The same things were measured in two ways. Each way mixes the same 12 hidden numbers, adds some noise and spreads widely along 7 directions of its own, which tell nothing about the thing.
In the rows, 128 means zero.
Some things both ways: the first way, then the second way.
[129 127 131 105 118 107 149 164  82  95 115 143 144 124 144 139 116 117
 110 149 119 124  62 127 114 101 145 125 105]
[ 95 138  93 114 104 134 137 157 124 110 128  91 128 129 126 110 120 109
 133 121 143 123  97 126 114 126]

[163 134 129  95 105 119 160 150  90 104 166 157 131 129 146 130 128 104
 107 115 121 131 114 105  97 129 192 154 113]
[145 146  80 118 117 168 127 104 119 151  83 118  90  72 139  90 107 192
 127 136 133  75 144 153 103 107]

[116 136 178 123 118 112 129 135 146 129 122 142 165 160 108 121 114  88
 149 104 162 123  84 119 124 155 102 105 140]
[106 100 120 122 157 129 116 126 145 123  90 131 136 142 144 102 123 131
 102 137 145 127 131 126 106 127]

[135 133 136 111 136 131 112 111 152 120 111 115 143 113 121 113 145 122
 125 129 127 119 129 136 125 160 114 137 108]
[138 129 129 131 149 141 148 156 140 150 135 167  98 117  98 101 114 121
 113 132 112 115 138 128 105 142]

[119 126 142 143 160 126 119 130 150 158 109 114 135 167 136 132 135 133
 116 126 120 173 103  70 153 126 145 111 126]
[103 106 134 109 141 131 135 117 117 108 158 140 184 137 124 141 140 144
 135 143 123 125 119  96 127 129]

[132 114  91 153 110 154 129 110 125 101 126  71 137 101 133 114  85 125
 125 141 147  84 144 156 144 120  83 150 140]
[129 114 118 132 144  97 109 128 140 116 120 147 122 114 120 124 131 126
 132 107 153 154 130 162 131 119]

[122  96 161 106 125  76 116 128 145 143 133 204 149 130 119 141 154 163
 127 125 110 136 120 126 120 133 161 121 136]
[116 142 128 126 100 126 125 136 136 136 145 107 113 114 128 131 117 114
 138 124 135 123 108 115 114 127]

[103 128 145  81 114 166 113 167 114 115  91 114 142 103 141 130 128  93
 166 128 128 101  78 118  72 144 125 132 106]
[133 121 196 135 133 106 126 109 142  95 136 102 131 164 125 154 195 175
  94 160 149 125 112 122 115 166]

[126 116 125 166  89 128 142  87 146 139 133 111 138 133 126  95  99  96
 118  89 162 121 164 155 133 129  79 132 182]
[140 132 116 180 150 158 130 120 115 173  64 131 131 118 131 119 141 114
 109 123  95  93 116 118  71 105]

[124 131 116 132 103 166 123 152 104 131 136  87 121 104 127 128 111 131
 123 143 134 150 114 102  89 110 156 136 137]
[127 138 132 143 123  87 127 148 121 173 131 143 110  58 122 129  90 108
 153 119 156 151 118 134 119 110]

[140 124 120 160 170 114 119 104 159 135 110 101 121 156 154 110 125 137
 120 103 115 142 142 124 203 137  96 124 156]
[119 100  75 123 162 140 130 121 110 130 148 183 166 112 124 164 120 122
 154  71  88 142 132 106 164 121]

[155 124 142 146 107 159 148 149 128 110 166 156  94 118 121 148 131 126
 149 133 117 132 136 149 124 106 161 130 161]
[108 120 120 119 185  96 129 126 145  91 172 148 156 116 100 137 126 111
 150 132 126 153 146 139 145 118]

[127 111 113 124 142 116 139 123 125 100 102  89 144 126 152 129 106 122
 122 151 137 111  88 124 141 122 104 147 108]
[111 132  85 104  91 132 134 155 119 116 148 108 127 116 122 113 148 127
 140 111 152 133  83 140 108 118]

[126 114 134 127 133 161 104 107 149 139 140 103 133  96 110 131 126 159
 120 161 109 146 129 113 108 131 147 152 141]
[109 146 126 106 132 121 147 143 155 143 127 124 127 102 131 120 134 135
 140 143 137 132 117 118 120 117]

[144 121 120 112 131 113 148  85 127 127 141 119 147 156 137 122 131 131
  81 126 100 141 123 145 143 109 123 137 131]
[117 113 116 102 189 130 109 109 173  92 161 136 162 135 118 125 136 150
 140 168 105 100 177 141 131 105]

[143 126 120 123 124 115 138 124 114 122 124 149 129 146 150 126 133 125
 124 122 119 119 132 123 140 117 162 143 106]
[137 113 138 148 164  93 127 120 129 113 146 152 142 100  99 155 115 147
 132 130 115 152 149 137 148 131]

[162 117 119 161 109 106 150 106 114 108 136 113 116 127 139 136 110 137
 104 124 122 124 123 205 161  93  99 128 162]
[114 129 124 112 161 124 125 141 111  99 135 118 142 127 100 104 139 127
 158 147 139 100 127 150  87 117]

[134 119 142 139 109 138 139 145 131 127 132 114 112 131 131 143 109 113
 136 104 144 140 112 145 114 120 128 123 164]
[127 136 104 102 125 118  98 107  96 125 155 129 118  70 121 104 111 147
 170 130 176  89 138 175 116 108]

[170 123  97 127 131 162  98 148 120 114 138 104  80  62 152 104  87 153
 138 177 117 150 167  60  86 108 153 169 138]
[111  97 101 180 174  99 140 157 114 156 144 168 175 100 114 147 144  70
 122 104 110 173  97 115 112  97]

[115 126 159 164 145 147 125 144 168 142 134 113 109 175 105 150 112 134
 144 138 133 175 100  98 152 111 123  88 168]
[105 112 109 126 113 167 116 118  79 123 115 125 143 127 117  90 130 139
 128 140 138  91  98 130  66 121]

[133 129 106 163 128 114 157 116 120 106 120  80 154 147 125 130  91 115
  92 133 166 118  99 141 166 113 109 138 114]
[141  98  96 139 100 105 115 151 116 153 168 190 117  72 113 141  92 125
 122  92 122 145 123 146 144 129]

[158 131  98 147 112 123 154 136  84 105 137 102 151 119 137 142 117 134
  79 126 137 108 104 164 153 103 148 141 104]
[138 120 120  93  93 127 119 116 145 103 142 140 113 109 139 152 105 191
 134 108 114 116 143 135 169 146]

[113 124 139 109 140 144 163 150 140 100 142 125 130 147 119 149 148 114
  98 125 105 141  93 134 138 137 142 115 136]
[122 138 167 129 126 127 148 101 157 127 156 130 106 125 140 157 162 160
  86 137 128 140 115  93 141 168]

[152 105 134 110  96 109  86 145 116 147 134 177 127  59 142 108 125 159
 143 104 123 114 167 131  83 139 151 145 158]
[116 113 160 163 180  95 111 140 120 161 110 153 143 119 109 122 111  73
 144 135 141 149 125 124  85 111]

[181 114 100 173  95 166 131 117 134 119 137  94  98  78 135 127 105 128
 142 144 156 109 177 158 118  97 114 156 135]
[137 119 110 136 135  91 113 155 136 109 185 170 129  93  94 140 125  98
 161  98 116 143 127 170 128 105]

[130 104 109 137 123 130 143 121 136 108 139 114 138 123 123 146 135 151
  90 127 113 108 131 175 162 122 120 120 140]
[117 135 170 124 125 117 117 119 142 119 137 138  99 127 116 122 129 137
 126 141 148 140 118 133 109 148]

[109 114  89 114 111 160 131 111 109 101 126  86 137  88 131 112  91 142
 113 150 111 102 129 175 119  99  89 157 155]
[123 135  72 144 154 109 113 128 165 139 119 137 114  92 135 150  92  97
 144  87 104 150 152 142 162 103]

[101 122 157 149 132 115 133  94 154 130 115 105 147 157 118 128 142 121
 143 120 127 137  84 184 163 130  74 110 161]
[136 139 127 117 126 125 146 148 121 142 125 125 111  98 123 120 133 144
 140 120 139 114 113 127 105 124]

[106 107 136 131  90  84 158 128 120 118 126 140 181 150 129 133 146 102
  98  71 151  90 104 186 150 155 107 104 140]
[115 117 121 135 134 142  98 117 144 148 118 149 110 111 144 127  85 133
 134 127 120 118 147 128 136 121]

[107  96 134 126 105 150 100 102 127 146 139 146 126  98 119 130 103 169
 154 175 105 130 134 115  88 100 162 166 152]
[134 158  52 148  87 144 119 142 115 167  94 102 120  62 132 134 107 139
 169 105 101 102 113 153 123  79]

Other things, the second way, with their names:
<162>: [ 62 119 117 132 159 143 127 134 115  98 138  98 170 145 110 125 123 100
 149 156 107 145  97  95  84 118]
<613>: [122 117 143 140 123 113 140 107 151 106  97 104 147 134 158 175 134 163
 110 105 115 159 112  84 152 134]
<215>: [139 106 189 177 195  47 130 121 129 120 108 152 121  83 118 128 118 129
 105 135 180 178 138 152 117 123]
<595>: [116 153 141 112  97 145 121 132 117 111 179 116 127 151  97 141 169 131
 144 148 120  90 104 137 117 157]
<373>: [104 139 135 156 127 121 122 136 119 184  84 121 115  87 137 130 105 116
 135 139 134 144  99 112  95 118]
<454>: [155  86 126 158 139 125 135 133 102 128 148 167 135 105 101 109 133 150
  97 125 126 121 124 137  90 122]
<364>: [148 131 123 118 125 131 115 133 142  88 159 117 128 165 110 119 139 114
 132 113 132  81 150 150 137 132]
<214>: [135 140 107 132 119 132 150 141 120 131 170 120 129 118 111 147 146 124
 117 118 117 109 117 114 141 144]
<339>: [129 135 100 133 105 165 130 154 113 130  79 102 142 123 116 114 143 170
 142 150  82  71 107 142  74 105]
<105>: [ 83 140 102  94 138 136 147 145 145  91 126  98 150 144 132 110 125  94
 153 115 126 128 103 109 108 109]
<699>: [ 88 108 149 130 176 138 165 139 144 132  89 136 167 151 147 111 151 125
  87 152 129 139 106  82 102 132]
<67>: [ 89 114 133 146 142 151 135 143 117 135 119 146 150 132 125 115 115 102
 126 136 102 128  98  98  87 123]
<494>: [103 148 140  90 119 140 112 117 142 105  78 128 113 153 139 120 115 135
 151 116 128  93 133 144 131 148]
<520>: [ 73  99 132 126 163 137 135 137 148 114  94 141 178 151 141 133 137 124
 119 143  87 149 102  91  97 122]
<51>: [147 133 113 140  79 133 155 161 100 169 127 158 109  99 109 116 115 123
 103 102 135 112 103 127 129 151]
<453>: [125 155 121 119 119 137 116 128 122 135 136 128 100 104 115 127 123 145
 155 132 131  98 132 155 132 134]
<659>: [136 112  93 172 105 108  90 111  97 120 131 138 116  85 126 152 115 132
 133  81 138 143 114 168 140 115]
<469>: [115 129 125 118  83 119 137 127 117  89 143  87 147 147 148 170 152 148
 118  96 140 122  94 106 164 156]
<147>: [146  87 141 156 115 140 102 137 107 136 145 150 132 146 105 119 150 139
 109 134 130 117 110 136  81 130]
<336>: [109 142  93 112 135 156 142 153 112 130  95 117 141 128 107  98 130 133
 151 142 118  97 116 138 101 119]
<96>: [127 149 150  96 143 113 157 137 149 136  95 115 120 123 130 116 127 138
 142 125 154 131 127 109 120 129]
<16>: [ 97 139 120 142 172  87 160 115 151 117  65 105 153  69 158 142  94 149
 130 129 131 167 134 113 159  98]
<542>: [141 120 113  90 162 155  90 101 111 100 194 153 126 148  74  89  99 122
 172 139 147  76 186 154 121 129]
<57>: [110 124 156 157 133 137 120  99 129 122 114 142 118 122 125 132 100 144
 105 142 115 134 132 115 126 147]
<209>: [ 68 167 132 143 137 123 140 114 139 141  66  79 109  93 167 113  96 103
 124 138 152 140  98 105 109 120]
<620>: [104 134 133 161 151 126 165 133 139 142  84 122 140 132 140 165 163 114
  97 105  91 166  80  80 109 142]
<622>: [138  98 102 174 125 107 112 151 123 165 164 157 150 100 110 136 139  94
 115 122 124 143 110 137 110 101]
<644>: [139 142 130 116 120 130 140 145 109 160 100 106 124  94 125 104 121 162
 151 148 157  94 125 128 105 111]
<237>: [103 131 136 131 153 144 164 137 124 107  63  97 136 133 118  84 121 156
 115 158 136 129 114 113  82 121]
<239>: [101 140  93 126 108 126 147 132 111 105 114 100 135 121 138 124 120 107
 127  90 154 132  99 122 143 129]
<466>: [102 110 103 144 162 149 151 125 134 104 123 123 193 154 118 139 165 134
 104 149  85 126 118 101 121 121]
<390>: [111 155 112 134 147 167 147 127 159 131  67  77 118 152 141 120 139 139
 115 142 101 106 124 101 109 124]
<535>: [111 117  86 154 132 144 144 134 118 126 136 124 155 105 134 132 101 124
 116 120 104 120 126 105 142 112]
<155>: [ 96 140 124 156 144 129 146 142 140 157  44 100 113 106 154  99 105 122
 103 143 142 139 108 114  98 113]
<655>: [116 127 101  84 127 148 136 164 123 134 133 140 127 132  96 100 113 124
 151 134 117 108 122 123  97 136]
<600>: [140 122 130 115 128 109 127 144 135 126 160 153 113 129  94 113 112  94
 133 106 146 137 131 135 116 139]
<167>: [139 110 150 156 152 104 136 128 139 116 122 138 116 107 125 110 109 148
  94 139 153 135 145 140 130 126]
<467>: [141 116 100 154 123 143 146 126 113 128 137 119 136 113 121 115 151 147
  88 132 129 108 112 124 100 119]
<338>: [119 111 117 128 152 121 120 125 104 120 116 127 140 110 112 107 130 138
 142 131 153 136 114 138  87 107]
<235>: [142 112  88 144 108 161 106 136  80 134 144 157 111  95  79  90  96 149
 136 137 115  93 130 170  83 121]
<594>: [107 129 126 110 127 139 136 135 131 112  98 133 128 132 128  99 143 137
 129 127 134 121 104 140  89 122]
<626>: [131 119 119 151 112 122 129 172 152 140 174 156 129 153  90 157 149  57
 127  88  77 158  91 110 107 135]
<326>: [100 121 113 126 167 125 118  92 127 121 100 118 155  85 168 152 135 193
 142 144 136 131 135 128 153 106]
<601>: [106 111 113 130 163 112 155 131 153 124 171 139 169 125 120 128 144  92
 105 135 133 162 117  94 125 118]
<663>: [108 129 127 117 136 130 131 116 140 108 149 128 140 125 133 118 165 126
 121 132 134 119 103 128  95 118]
<678>: [ 99 110 159 119 166 128 102  82 120  97 108 122 132 131 133 114 118 165
 131 156 157 128 137 127  97 135]
<668>: [126 130 131 151 116 117 128 168 115 169  97 144 105 124 107 111 113  71
 129 102 136 138  97 128  85 133]
<531>: [165 141 142 158  89 125 144 150 112 166 138 152  99  99  96 128 129 115
 119 108 118 110 105 133 101 137]
<115>: [141 123 179 119 140 108 128 154 139 137 204 167 117 137  80 124 145 101
 137 144 140 123 127 124 102 150]
<97>: [108 140 109 130 115 134 140 146 125 121 136  96 141 128 119 138 129 125
 131 136 116 118 110 113 131 135]
<160>: [108 119  91 107 142 118 145 142 131 123 149 151 152 105 115 131  81 104
 150  98 120 153 133 105 155 120]
<391>: [125 161 127 146 109 107 168 169 150 149 157 151 101  91 115 128 137  76
 112 102 121 138  93 131 127 133]
<251>: [118 132 108 133 130 156 152 121 129 127 140 114 160 152 116 145 141 124
 119 123 107 124 122  83 149 139]
<124>: [139 138 135 131 123 118 140 118 140  93 146  99 139 137 124 152 155 144
 118 119 119 107 125 121 138 134]
<4>: [118 130 122 132 114 103 155 165 105 121 159 119 145 105 115 119 132 104
 135 114 161 133  94 126 123 119]
<523>: [113 141 109 134 194 145 148 145 144 126 144  99 163 154  99 122 165  88
 146 153 100 113 127 104  88 103]
<28>: [134 112 146 127 147 126 127 118 126 124 138 141 121 133 100 123 114 132
 129 125 134 145 133 110 106 141]
<509>: [110 109  93 131 168 133 139 152 136 121 165 154 154 127 107 129 129 101
 124 125  98 133 130 117 125 121]
<623>: [116 115 156 130 128 126 112  93 110  98 158 122 145 131 119 131 135 148
 129 141 146 119 121 117 110 136]
<593>: [132 133  89 125 132 134 126 136 134 136 138 141 119 109  97 108 116 102
 141 111 116 124 127 140  96 110]
<401>: [103 151 104  82 143 117 126 112 151 111 104 108 121  95 142 121  84 142
 174 117 143 132 147 128 145 112]

Some of these things the first way, each followed by its name:
[165 111 105 157 132  62 150  94 123 104 134 125 156 122 141 110 118 139
  43 115 131 120 141 150 183 142 113 141 133]  <699>
[129 133 147 155 109 146 141 128 144 124 146 109 132 138 107 133 148 112
 122 111 133 137 115 163 144 135 112 100 158]  <115>
[113 121 172 160 139 106 142 125 173 153 114 146 146 191 114 142 158 113
 125 104 134 160  96 122 170 130 111  74 146]  <67>
[134 122 152 147 105 187 117 148 146 128 126 116 102 108 104 155 110 122
 139 140 132 130 128 126  98 129 152 126 147]  <595>
[115 141 168  83 130 123 104 157 113 137  96 165 166 127 135 112 126 108
 153 128 119 125  72  88  93 133 131 117 107]  <668>
[183 116 137 127 128  87 147 123 125 124 121 173 157 131 157 124 136 106
 104 103 141 103 129 118 144 138 147 143  94]  <594>
[106 105 109 128 151 127 104 107 149 130 103  81 131 132 148 117 114 152
 148 134 119 125 122 133 152 124  86 138 147]  <338>
[ 95 125 141 129 123 100 130 101 103 132 134 124 165 158 125 125 137 147
 100 144  88 151  67 145 153 110 131 116 148]  <644>
[139 113 147 167  95 133 115  87 125 145 136 129 139 115 109 136 100 148
 141 154 138 124 117 169 121  96 132 149 150]  <339>
[104 100 123 147 126 167 105 119 152 121 133  69 100 105 120 145 112 165
 143 146 109 136 125 160 132 129 110 136 187]  <326>
[131 152 167  91 166 173  86 135 169 165 106 141 131 162 126 107 139 111
 175 165 108 172 116   4  96 124 146 113  87]  <626>
[ 99 109 129 139 144 131 156 115 154 116 147 126 135 142 113 126 123 135
 113 149 117 154 112 119 152 117 119 133 164]  <601>
[ 99 110 129 122 112 148 108 156 126 125 127 152 126  83 127 120 130 138
 148 130 122 112 144 105 100 154 168 149 142]  <251>
[127 118 122 133 125 148 114 131 159 120 127 104 101 108 121 114 106 128
 157 163 150 141 151  81  95 135 129 149 133]  <467>
[158 134 123 120 144 120 121 138 135 120 135 139 111 131 140 116 131 138
 139 161 120 153 136  69 125 118 156 139 105]  <454>
[127  98  83 137 115 147 110 142 141 125 111 106 121  80 127 135 123 166
  96 133 133 104 181 132 124 135 146 140 119]  <57>
[150 119  96 136 117 109 165 100 118 117 134 115 148 142 151 108 108 106
  93 101 148 111 145 143 152 114 115 155 126]  <593>
[101 120 124 125 137 136 116 125 130 124 105 112 140 125 130 128 142 145
 140 158 108 126  99 131 138 116 124 129 114]  <237>
[129 122 150 160 146 101 133  74 145 129 138 147 143 182 111 134 121 154
  94 156  89 147 106 143 192 107 129 118 149]  <336>
[116 126 131 132  85 121 179 152  89  81 119 123 136 112 137 130 111  72
 120 103 159  99  80 190 114 128 116 142 140]  <214>
[151 130 148 159  91 115 169 132 114 124 160 183 139 144 119 130 138 100
 111 118 140 129 127 132 137 112 166 123 133]  <531>
[148 125 144 114 143  81 158 120 122 104 134 168 139 157 140 129 139 124
 104 128 102 138  96 145 158 116 133 128 126]  <509>
[124 126 158 120 103 125 154 168 136 136 118 150 129 158 123 143 129  83
 109  95 152 154 104  96  94 131 149  94 135]  <209>
[ 89 111 123 121 158 143 109 138 166 153  85  96 126 157 140 132 142 142
 132 128 114 156 119  89 143 121 110 100 129]  <623>
[120  93 133 102 129 106 104 115 139 128 139 172 139 102 126 117 110 167
 139 175 108 127 139  79  97 125 158 162 131]  <622>
[159 110 100 110 112 119 114 167 112 118 126 114 116  86 159 135 121 148
 118  89 136 106 154 142 110 140 146 138 134]  <678>
[137 110 126 113 123 132  78 180 112 120  88 140 113  46 140 131 104 163
 154 158 132 113 121 110  80 128 151 147 116]  <469>
[100 140 183 152 146 141 136 120 165 163  94 104 169 201 116 138 132  79
 150  98 157 152  55 109 153 132  93  89 131]  <520>
[152 116 155 150 131  82 126 142 157 130 113 193 121 146 130 123 124 120
 134 125 148 129 146  85 142 144 148 115 121]  <239>
[149 124 123 174 118 166 158 105 162 115 131 107 116 114 103 128 116 109
  91 164 141 142 145 133 134 106 111 132 131]  <391>
